The rows of a group lie close to one hidden flat surface of 9 dimensions, which may be shifted away from zero. Surfaces can cross.
Some rows, each with its group after it:
-30  38 -50 -12  11   6  17   4  34  13  -4 -14   7
L
-41  16   0   2   9  26  16  42  35 -33  12  13 -18
G
-34  -1 -16   0   5 -15  -5   7  29  25   4  -6   5
L
  2 -19  17  41  11  -1  20 -30  18  18   3  -1  10
R
 21  33  23   4  -1 -10  12  22  11   1 -34 -24  -1
R
-11  14   6  -1  24 -11   2   9  11  -2  12  -1   4
G
-14 -24  10  29 -24  -8 -12  19  -5  12  27   3  -1
G
  8  34   3 -34  -3   9  -3  29  -1 -21 -38  -8 -15
R
 -6 -26  -6 -16   4   1 -13 -22  -8   9   2 -26   1
G
 17   4 -31 -59  16   1   6   2   9  -3 -24   2   3
J
-21 -12  -4  20   9  14  18  -7  25 -18 -19  12   2
L
-24 -43  -8  34   1  28  16 -19   8 -14   3   5   3
L
 13  -9 -11 -11 -24  19  21  11   9  -3 -20 -14 -25
R
-14  26  20   0 -12  34  32 -13  19  -7  32   0 -22
B
  5   8 -23 -22  36 -19 -16  -4 -28 -16  -7   3   0
G
-20 -26  12 -31   2  17 -20 -29   8   0  22  14  31
J
-31  22 -44 -35 -22  24  -9  13  -2  -9   0 -20  -9
G
 18   8  52  19  18 -24 -24  -6  -9  -7 -28   5  15
R
  6 -31  -5  -8   0  11  -6  -3 -14  16  55  -9 -13
L
 16  18 -47  -1  -3 -16 -11 -12 -33  17  26  33  10
B
-27  19  18   0   7  -6  -4  18   0 -19  -1 -25 -12
R
  3 -14   7  13 -38 -26   0  24  -4  12   4  -6  16
B
-28 -21  13   7   1   2 -17 -46   0   0  -4  -4  18
R
  0 -14 -22 -24  -1  19  -4 -17 -24 -18   7  -4  -6
G
 29 -26   5   0  22 -11  -8  -7 -16  -9 -27  11 -22
J
 25   4  23  31 -36  -9  47   4   5 -18   9  26  -3
B
 20  -9  -5   7  -9  20 -10 -11 -18  19  13   2  19
J
  7  -2  34  23   8  30   6  -4 -12 -13  33  17 -34
B
  0  39 -21  13  -5 -15  -6  17   5  21 -12 -10  -5
J
 10 -43   6  -5 -14  22 -10 -13 -30 -16   9  14 -11
B
-10 -17  11  -8  46  36 -12 -15  -1  -6  41   6 -17
G
 50 -11  23   6  11  -6  32 -24 -27 -25  -5   1 -10
G
 -5  48  -7  12   1   0  -6   4 -31 -11  31   1  29
L
 38 -25  -4   0 -11  16  33   1   4  14  41  17 -23
R
 17 -17  10  20  35  -2 -19   9 -15  10   4  -1 -19
R
-15 -26  18 -11  12  -4 -16  50  14  -3   2  -4 -40
L
 15  23   7  32   6  -5 -19   5 -14   7 -24  11  -1
J
 14 -40  -2  -9 -15  -2  47 -44 -20 -49   8  13  16
G
-31  36  -9  -4  42  36 -12 -25  14   4   6 -12 -36
J
  6 -18  16   7 -14   4  26 -17   8  17  51   7   1
R
-23 -36  27 -18 -15  -1 -40 -20   6  26   9 -15  45
B
 16  13   8  -2 -12   8  20  24  10  -1 -35 -32 -22
R
 12  32   6  23  17   0   1 -36   4   9 -37  -5 -12
J
 -3   6  38 -24  36  36 -22 -26   2 -29  -3  26  19
B
-10  11   7  -6 -13  10  -5  31  10  -8 -20  -6 -13
J
-25  31  12  -9  -1  28  23 -10  40  12  42  -7   7
B
-15 -18   5  -5  16  -2 -37  -3  -9   6  -1  -6   6
G
-11  12 -15 -32  13  33 -11  -3 -11   4  41 -17 -15
L
 12 -36   6 -24   9   5  -1  39   3 -11   9   8  36
B
 -7  11   9  21  19   8 -18 -12  -3   4   4   9  -8
J
 -5  24  16  18  -9 -14  -2   8  -8 -18  -4  30 -17
B
  1  36   1  14  30  12  -1 -17  11   1 -11   2 -19
J
 11  10  -7 -24  -2  28  30 -30  16  13  28 -12   1
L
  0  39  -1 -24  34  16 -40   0  -5  12 -24 -28  -7
G
  2  20   8 -24 -26  14  14   3  19   3 -33 -24  19
B
  9  36   0  35   4 -15  26 -23  -3 -12  18  32  44
L
  1 -17  14   9  13  32   9   1  -2 -31 -15   4 -16
L
 11   7  13  -9 -37 -29 -12   8  -8   2 -33   0  10
R
-18   7 -10 -12  16 -40  -7  14  19   7  -9   2 -22
J
 -3 -40   2  12   7  11   5 -40  15  10  -7   5  12
L

New rows, each followed by its group:
-16  -4 -27  35  38 -15 -25  17   3  18 -27 -18 -19
R
 -9  19  -5 -24  -3   9   3   3  18  -4 -32 -15 -17
J
-16  32  24  27  14 -17  -7 -13  12   3 -25  12  -3
J
  4 -12  26 -15   1  10 -29  19   1   2 -21 -18  17
B
 22  15 -14 -17  16  25  -4  -7 -10   0 -13   8   4
J
-16  31 -18   4   7  11  -6  -3  13  17  -5 -23 -23
J
-23 -13 -12   4  47 -10 -40  -7   0   3  -1  23   9
L
 -9 -39  27 -13  -9  -6 -27  27  -2  -8  -7  -3  18
B
 40 -12 -31   5  17   4   2 -27 -37  22  49  11  12
L
 16 -16   8 -11 -15  12   3  14  -1   8   5 -13  11
B
-27   1 -27  -7   3  29  -8   0   2   1   2 -16  -3
L
-10 -21  11 -47   0   3  -4  -4  19 -12 -23  -2  -4
J
-21 -39 -18 -18  32 -16 -15 -12 -15 -12  25   1   6
G
-11 -13  40 -22 -12 -18 -34  29  12   9 -33 -18 -13
L
 -4  31  -4 -32 -29 -16 -15  -4   2   4 -39   3  16
R
-27  17  10  34  26  15  28  19  22 -49 -32 -13 -33
R
-30 -20   7  25 -10 -14   3   7  21   3   6   2   8
L
 -9 -22   2 -31 -35  11 -10  -4 -24 -32  -5  21 -15
R
 37  -8  36  11  11 -19 -20  27 -20  19  19 -18  -7
R
 34  17 -41 -12  12   0   6 -19 -56 -25  38  40  -8
G
  3  21  -7 -25 -11  22   9   2  16  13   4 -21   8
B
  6 -15 -25 -57   9  -3 -24  -4  -3   7 -35 -16  -2
J
 28  20   0  -6  30 -25 -28  -4  -1  51  43  18  25
R
-24   1  -4 -15  13  22  -6   0  -3 -43  -9  26   3
G
-10  11 -31  -9   5 -16 -18   7   1  18 -10  11  -2
R
 -2 -14 -21  -7 -21 -19 -21  -2 -15  17   9   8  19
B
 20 -43 -15   9 -17   0   1  19 -23 -11 -18  21 -30
R
 34   0  -3  -5 -18  19  38 -37 -25 -16  17   4  -4
G
 21  30  -7  12 -11  -1  19  24 -20 -18  11  -7   2
L
-25  -1  -6 -16 -43  11  18   4  11 -14   7  -1  -9
B
-11 -31  -3   3  -2 -33   5 -18  14  19  23   2  -4
J
 12  12   9  32 -40 -19  17 -22 -27  11  49  -3  45
L
 -5 -12  12  35 -51  24  45 -11   2 -17   5 -19  13
L
 35  19 -16  -1  -8  -9  26  -5 -14  21  18 -31 -19
G
-13 -36 -37  37  10 -47  -6  27   8  32  27  13  -5
L
 14  16  15  24 -13 -20  -4 -39  -8  25  20  27  36
B
-16 -17 -25  20 -15  16  -3  -4 -17   0  14 -20   7
L
 -6 -11 -20 -23  36 -37 -22 -32  -6  22   7 -30  19
G
 43 -15  39   2  11  11  27  17  11 -10  -2   7  44
B
  6  69 -27  -2  16   4   0  13   8   6 -46 -16 -18
J
  6 -24  -3  -2   9 -10 -11  36   2   1  -5  -1 -28
L
-15   4 -23  22  -1  -9  11  15  12  10 -23 -20 -18
R
 -9  36  -4  -7   7  -2 -18  16   9   3 -20   3   3
J
 -1   1  33  -5  23  10 -11 -30  14  -1 -22 -18  14
G
 -1 -40   8  22 -43   5  53 -21  12 -15  27  32  -6
R
 17   5  33  14  -8  20  -6  -7  -6 -10 -27  11  11
J
-15   9  22  14   6 -27 -10 -41  20  17 -28   3   3
J
 13 -39  12  -8 -27  29  21 -22   4  14  35 -13  20
B
-30  -8  15  -4   8  -5 -20   2  20   4  -8   1   5
L
 15  27  24  18  15  -4  10  18 -16 -34  18  25   7
L
-11   1  -5 -34  -6  13   6   4  12 -16  -7   7  25
B
 23 -19 -19   7  15 -11 -34  -6 -31  16 -17  -5 -17
J
  3 -19  18  -7  -1   0 -18  32  -7 -17  13  33  21
J
 20 -21 -22 -25 -17  -1  32  -8   9   9  -1 -12  -3
J
-17 -42  -4   8 -15 -10   2  18  33  15 -35 -19 -16
L
 29 -31  37 -16  -3 -21  26 -10  10 -32 -26  38  16
J
-13  25   6  14  22 -18 -22 -13  15  12 -41 -20  14
R
  9 -37  -4 -13  34  36  -5   1 -15  -2  35 -28 -45
G
-27  19 -34 -24  10  36  -5 -26  -8 -23  40  32   4
G
 17  35 -25   1 -23 -26  22  18  -2  21   6 -16  15
L
-24  21  34  12 -28 -13  22  10  16 -29   3  27 -12
B
 25   5  16  29  10  49 -27 -34 -33   9   8  17  34
J
 20   9  16  13 -11 -28  16  13  11   2 -27   5   5
L
 33 -20 -10  15  15  -4  14  -2   0  -6 -45  12  -7
L
  6 -15   4  34  15  -5 -10 -17 -11  17  30  19  -4
J
-42  24 -16   6  -3   1 -13  16  18  21  -1 -27 -30
J
 18  15 -12  -8  -2  23  11  -4  -1   7  14  -4   0
B
 10  -9  12  -9  16 -38 -12  25  11  26  31  13 -14
L
  5  34  17  -3  17 -25 -15  17  -5 -16 -11  26   4
R
-15  -1 -34  20   3 -25  17  20  28  15 -16   2   1
L
 -3   8   4  30  38 -15  45 -23  30  -9  12  16 -58
J
-14  13 -30  -9 -34  -6   9   5  20  33 -20 -50 -20
J
-15 -38   9   2  23  -4 -16   6  11  11  38  13 -17
L
 26 -13 -22  20  31  15  28   1 -17 -16  36  27 -15
L
  3 -32   4  -1 -30  -4   0  -8  -7  18  23 -10   2
R
 22 -18 -27 -20 -13 -10  -5  14 -33   1 -23 -42 -21
G
-25   4  50  26 -15 -11   5  -4  26 -13 -28   6 -16
J
 -2 -23 -12 -23   7  31 -12 -13 -23 -13  28  21 -10
B
-25  35  -6  11  20  33  -8  -1   9   2  18  -3 -30
J
 12 -36  -3  -8  20   6   2 -37  15  21  -6   6   1
L
 13 -15 -16  22   6 -19  39  22  31   2 -21  12 -20
L
-30   3   3   2 -25   4  12 -22  18  -8 -15 -14   7
R
  4 -35   9 -22  -2  37 -48 -17 -38 -12 -17  -2 -22
B
-14 -11 -40 -47  31   3 -20 -27 -27 -17   2  -3   6
G
 36 -23   5 -18   2  49  -4   3 -24 -21 -27  -1 -15
J
 15 -34   9   3  -9  22   3  40  -8  -6  20 -13 -27
B
 -8  13  18  61  26 -17 -13 -19  -4   9 -19  -5 -50
J
-20   9  19  -8 -39   4 -13 -15   0  -3 -25  -8  -3
B
  8 -13   4   4 -20  -7  23  13   0  -6  20  13 -13
R
  3  -5   0  13 -24  26  -5 -35  -3  31   6 -21  20
J
 17   4  -2  17 -41 -20  15  -3  -1  14   8   7  20
B
-18   7  51  11  22  -4 -14 -29  24  15  39  25  50
B
  1  20  18  21 -14  12 -30 -18  -7  18 -17   1  31
J
